The rows are grouped in 3 ways, from coarse to fine. Each group lies inside one group of the grouping before and may be the whole of it. The rows also spread widely along 14 directions, which tell nothing about the answers.
(in the rows, 128 means zero)
Some rows, each with its group in each grouping after it:
[147 115 107 131 108 116  82  90 146 140  56  88 126 168  91 139 128 102
 176  74 115 163 179  81 121 121 112 113 126 108 144]  K522 rideg Pama
[160  87  71 169 137 107 145 152  73 147  80  80  80  71 130 121 127 129
 112 118 106 102  88 161 117  98 119 145 145 151 126]  K522 Rugo tek
[122 120  76 107  96  82 101 125 119 159 103 187 109  82 138 126 150 104
 139 112 103 150 118  59 141 165 131 151 127 139  89]  K522 Rugo Gito
[105 105 135 153 125 102  82 124 142 107 166  19 148 167 116 146 130 164
 119 109 165 127 142 125  84  78 109 126 135  58  90]  K231 vemig masof
[137  92  81 154 130 123 113 135 121 131  90  87 100 117 172 113 149 171
 125 108  94 157  91 103 103  84  99 125 140 120  94]  K522 lop rel
[126 157 126 113 159 100 128 156  84 111 145 196  89 104 121 132 123 121
 102 172 137  90  99 158 114 128 134 138  90 104 123]  K522 lop Siron
[112 123 139 155 132 131 112 103 175 110  62  31 155 217  86 124 134 170
 197  65 120 164 149 155 132  82 128 103 123 129 148]  K522 fub mipi
[ 81 152 154 140 129 103 200 163 105 159 129 120  95 138 102 145 145 139
 156 101 143 119 155 140 136  99  88 191 127 133 149]  K231 vemig feno
[ 97 118  75 121 119 103  75 143 146 115 112 119 150 145 107 130 144 122
 195  74 101 108 160 134 142 108 151 175 105 108 106]  K231 Ziful Rem
[113 119 121 123 147 107 200 136 118 143  85 163  89 124 203  89 149 200
 137 147 126 142  57 115 199 130  87 136 135 163  63]  K231 Belud geto
[152 104 151 119 146  91  98  84 160 134  73  60 145 161 136 117 132 154
 164 122 125 170  75 147 137 158 122  74  95 128 118]  K522 lop Zil
[100  91 162 155 135 135  99  94 179 118 195  99 168 169 121 132 113 176
 138  92 177 132 120  93 141  98 125  97 180 143 100]  K231 vemig Bepev
[136 121  71 152 141 153  87 137 118 100 141 192 139 114 130 112 119 111
 135 128 128  58 112 103 134 122 194 133 109 116  96]  K522 Rugo Gito
[146 142 133  94 123  86 150 135 115 175 105 188 113  80 112 121 113 108
 116 134 119 160 108 120 181 150  84 145 173 197 115]  K231 vemig feno
[107 121  96  86 104 111 122  78  98  75 109 114 101 139 163 145 151 155
 100 114 103 179 102 127 145 129 152 125 148 127 108]  K522 lop Siron
[ 68 134  56 118 104 101  89 139 105 105  92 169 135  94 126 100 173 134
 151 130 106 125  84 112  98 125 203 105  62  98  83]  K522 lop Siron
[188 174 111 108 136 152 158 128 124 119  84 217 159 118 157  92  93  98
 104 165  91 126 118 126 220 126 169 179 145 177  89]  K522 lop Zil
[137 136 101 137 146  95  90 149 112 127 148 216 133  84  86 116  86 108
 101 168 162  90 114 117 143 110 149 109 141 125  80]  K522 lop Zil
[ 92 114 102 132 125 144 142 128 117 112 167 184 104 113 163 121 141 166
 109 111 135 124 100  83 149 100 125 132 172 151  88]  K231 vemig Bepev
[173 105 152 112 151  92 116 119 118 133 173 115 108 117 154 161 110 121
 104 124 120 130 105 144 142 149 105 176 142 142 136]  K522 lop Zil
[107 122 144 164 159 136 107 169 171 141 182 141 136 160 135 138 146 145
 193  76 114  97 136 109  87 102 122 186  81 111 151]  K522 lop rel
[ 85 114 162 178 141 119 156 141 142 162 163 102 124 157 135 137 159 147
 188  92 156  98 130  87  95 123 135 166  70  94 147]  K522 lop Zil
[122 115 105 202 133 145 189 154  92 145 152 153 102 114 144 119 108 142
 104 140 174  62 143  69 144  75 134 177 161 116  91]  K522 Rugo tek
[158 148 181 176 169 123 106 152 142 156 180 147 173 135  79 122  87  85
 135 164 188  47 138 117 102 127 159 135  68  81 134]  K522 lop Zil
[147 119 124  96 157  98  65 116 163 125 100 163 131 124 105 120 119 135
 165 105  94 160  81 162 136 149 119  85 123 179 139]  K522 lop Siron
[ 84 143 160 109 122 134 165 125 156 110 180 137 161 174 196 127 155 179
 144 115 126 139 107 102 175 128 141 196 123 136  82]  K231 vemig feno
[105 152 182 142 154 123 211 135 111 166 117 153  86 154 115 126 130 147
 157 133 175 109 125 118 156 131  78 134 118 139 149]  K231 vemig feno
[124 122 123 123 158 176 124 108 127 106 141 182  90 163 165 128 147 139
 165  96 125  94 113  94 140 145 129 120  97 119 148]  K231 vemig Bepev
[146 131 158 168 147 107 161 113 111 163 109 138 135 115  91 103  87 123
 112 179 198  89  96 118 151 138 142  83 128 134 107]  K522 Rugo tek
[ 94 153 169 140 170  94 120 141 135 132 132 144 145 170  60 120 112 138
 180 154 203  70 124 160 132 132 129  88  67  84 116]  K231 vemig feno

New rows. What belongs after each?
[155  99  77 127 105 145  84  95 111 113 114 123 149 103 130 116 119 109
 101 117 124 127 108  92 147 121 159 104 166 138  96]  K231 vemig feno
[141 102  73 119 126 120  77 134 113  92 118  84 128 132 170 128 155 133
 133 107  95 106 111 134 123 119 152 161  90  76  92]  K231 Belud geto
[114 177 129 106 105 134 178 133  78 119 115 145 127 102 162 112 165 114
  87 160 100 130  80 130 130 148 191 168  74 128 127]  K522 fub mipi
[104 167 119 126 140  89 116 187 121 145 105 162 131  94 115  88 152 138
 125 172 134 106  84 139  99 112 126 112  61  88  78]  K231 Belud geto
[ 72 155 145  97 123 114 145 131 137 101 167 159 128 131 135 126 143 176
 103 127 128 160  95 142 147 102 125 129 164 161  95]  K231 vemig Bepev
[125 126 138 179 148 117 166 160 126 139 159 143 130 132 146 119 105 163
 110 152 165  99 132  99 143  70 110 178 154 117  75]  K522 lop Siron
[142 132 149  94 122 109  67 102 137 118 159 100 136 131 102 151 123 108
 105 111 131 151 126 123 102 145 115 111 135 111 138]  K231 vemig masof
[178  79 105 129 130 121 103 109 119 177  96 117 115  70 143 112 131  98
 141 100  93 125  74 110 138 165 118 124 138 182 145]  K231 Ziful Rem
[ 97 205 157 134 133 162 123 140 178 119  96 157 162 213  76 107 127 130
 175 112 147 128 202  96 128  78 124 121  96  83 125]  K231 vemig Bepev
[236 130 154 133 161 158 111  93 132 130  67  78 120 148 131 122  90 109
  96 135 103 149 117 143 129 119  93 102 149 143 165]  K522 lop Siron
[136 111 117 151 127 138 162 112 110 154 120 151  96 147 156 129 122 129
 137 119 163 107 161  45 168 117  96 158 148 104  96]  K231 vemig Bepev
[157 133 171 127 150 145 150  98 122  93 164 115 137 158 166 132 103 151
  78 157 144 121  93 139 158 119 141 137 152 141 113]  K522 rideg Pama
[155  95 102 147 135 101 180 122  61 166  88 117 106  58 160  94 127 118
 107 173 148  87  43 135 160 159 146 126 109 146  89]  K231 vemig masof
[122 164 167 125 128 114 110 134 179 144 114 119 139 187  89 131 120 141
 147 105 146 160 188  90 132  92  68 129 142  98 119]  K231 Belud geto
[140 147 118 117 129  95 108 123 121 159  40 140 101 129  83 116 137 107
 165 118 113 155 124 120 121 150 106  90  87 125 150]  K522 fub mipi
[105 138 104 137 116 167 177 129 121 126 154 215 125 128 185 117 148 129
 144 105 108  98 119  64 170 139 182 202 121 159 116]  K522 Rugo tek
[126 189 156 142 130 134 185 136 121 161  63 153 118 172  92 110 125 102
 156 142 163 107 190  87 156 116 110 145  88  81 134]  K231 Belud geto
[133 138  64  79 128 128 122 121  82  84  95 190  89 123 150 134 134 114
 131 117  93 115 126 141 187 137 141 161 134 134 110]  K231 vemig feno
[188 117  88 117 139 137 109 119 127 101  87 122 105 157 161 129 104 138
 110 114 101 135 157 118 187  92  82 160 180 120  90]  K231 Belud geto
[105 140  83 119  96 127 123 134 154 146  56 135 150 115 151  79 164 151
 158 102  82 181 101  82 139 108 127 123 125 151  72]  K231 vemig masof
[126 124 139 142 134 185 183 126 132 148 166 192 132  98 201  93 142 148
 113 117 104 112  67  74 168 131 145 167 157 204 122]  K231 Ziful Rem
[111 134 165 159 148 102 105 135 169 149 170 164 149 168 107 130 107 142
 154 137 192 108 158  59 124 115 110 125 110  77  89]  K522 lop Zil
[131 165 176  98 160 129 141  99 124 129 119 190 120 137 132  97 122 140
 116 187 169 120  59 120 144 179 126  49  86 123 111]  K231 vemig masof
[152 103  81 139 106 125 126 114 122 134  53  59 120 116 136 108 123 150
 108 100  93 174 128 120 157  70  91 127 208 160  92]  K231 Ziful Rem
[158 139 108 131 132 127  63 107 125 112  73 116 120 120  56 120 101 114
  94 129 128 158 133 131  87  86 117  39 161 121 141]  K522 lop Siron
[ 72 163 148 108 105  89 107 118 163 113 131 124 172 173 117 125 148 152
 147 129 141 165 139 100 119 121 157 134  90  84  85]  K522 lop Siron
[218 126 119 110 127 126 107 116 101 151  90 107  98 110 145 136 114  76
  83 131 102 133 144  98 139 141  85 157 137 107 137]  K231 Belud geto
[100 162  83 114 119 162 128 141 117  66 119 163  99 127 150 117 148 177
  78 115  81 162 104 129 114  63 136 117 174 147 106]  K522 Rugo tek
[ 80 105 112 143 121  91  84 125 155 117 137  77 159 157  77 136 126 148
 178  80 148 117 152 141 136  93 140 134 141 113 105]  K231 Ziful Rem
[116 125 153 183 102 148 191 110 133 155 102  54 169 145 138 101 141 150
 128 113 136 146 109  96 140  97 165 149 135 156 123]  K522 fub mipi
[ 51 179 161 125  92 153 174 118 103 120 160 131 123 158 118 141 173 126
 121 114 157 129 154  71  97 119 156 145  97  81 149]  K231 vemig feno
[131 148 154 130 121 116 147 123 127 132 129 117 170  96 135  99 125 141
  77 170 128 150  64 139 128 115 167 119 133 159  96]  K522 lop Siron
[177 136 112  99 141 121 126 137  89 140 118 166 113  64 116 124 116  74
  98 138  93 106  86 174 152 152 143 152 128 181 149]  K231 vemig Bepev
[118 120 142 136 103 116 142 131 101 145 184  69 127  97 139 151 149 111
  88 109 129 125 121 107  90 121 133 186 131 112 136]  K231 vemig masof
[108  95  98 153 155 107 107 150 139 126 101 101  95 123 127 104 134 206
 143 110 130 145  76 144 112  70  61  71 161 141  81]  K231 vemig masof
[133 165 101  89 133 109  56 137 110  83 103 134 120 129  83 136 137 107
 116 128  92 137 115 180  91 126 154 103  85 100 148]  K522 fub mipi
[154  99 130 151 116  87 147 128 101 186 103  78  92  95 104 150 127  96
 128  95 124 139 143 105 110 121  85 166 146 145 159]  K522 rideg Pama
[112 127  80 140 109 138 162 172 112 133 139 162 105 105 192 118 161 149
 112 104  91 122 133  72 149  82 113 220 149 127  78]  K231 Belud geto
[146 140 162 101 131 147 123 110 136 113 170 113 136 140 129 151 129 108
 109  95 104 137 126 152 136 133 133 169 146 159 170]  K231 vemig Bepev
[139 130 100 163 143 135 119 145 128 112  73  97 118 153  85 116 110 152
 140 102 115 133 143 159 133  55 111 117 160 142 130]  K522 fub mipi
[153 104 150 151 109 127 137 123 121 151 202  79 118 115 148 175 124 106
  84  82 118 142 162  75 107 103 109 221 180 131 156]  K522 lop Zil
[114  84  74 182 137 142 111 135 112 119 136 124 103 128 122 137 133 136
 158  78 133  88 141  95 111  84 147 144 133 108 129]  K522 lop Zil
[118 124 114 154 115 126 118 161 113 140 162  80 105 112  93 158 134 116
 114  73 117 123 172 122  78  66  93 185 163 113 154]  K231 vemig masof
[ 91 159 110 135 139 129 153 152 108 115  82 147 114 106 117  95 161 153
 138 138 106 117  60 173 109 115 168  97  86 151 128]  K522 Rugo Gito
[125 134  95 132 123 103  87 156 121 113 163 156 129 139 117 150 120 113
 129 112 127 102 174 103 130 100 135 200 124  87 100]  K522 fub mipi
[ 62 114 169 163 117 108 182  89 129 154 176 152 146 154 129 134 137 141
 165 125 209  99 122  51 156 159 181 136 100 110 112]  K522 lop Zil
[ 97 114 104 170  72 107 163 133 125 186  88  53 137 118 122 119 154 124
 146  82 128 151 177  51 126  82 111 189 154 111 100]  K231 Ziful Rem
[107 135 151 184 154 109 154 166 127 186 138 154 142 125  65 113 112 102
 184 130 194  47 152 114 128 112 133 147  82 107 129]  K231 vemig Bepev
[128 115 102 186 138 143 127 127 114 140  98 135 102 119  92 110 116 137
 126 124 162  98 124  90 107  89 124  76 152 122 121]  K522 Rugo Gito
[ 89 124 134 140 120 109 121 118 142 129 111  88 139 167  67 139 126 143
 171  82 155 139 161 131 138  92 114 117 152 127 132]  K231 vemig feno
[168  98 154 139 120 133 123 107 156 168 151  88 146 111 167 134 142 118
 127  89  95 151  89  87 121 159 129 169 141 177 147]  K522 Rugo Gito
[132 131 164 109  95 144 128 104 135 117 213  84 160 118 165 151 136 128
  50 109 114 168 117  98 123 112 138 181 188 152 121]  K231 vemig Bepev
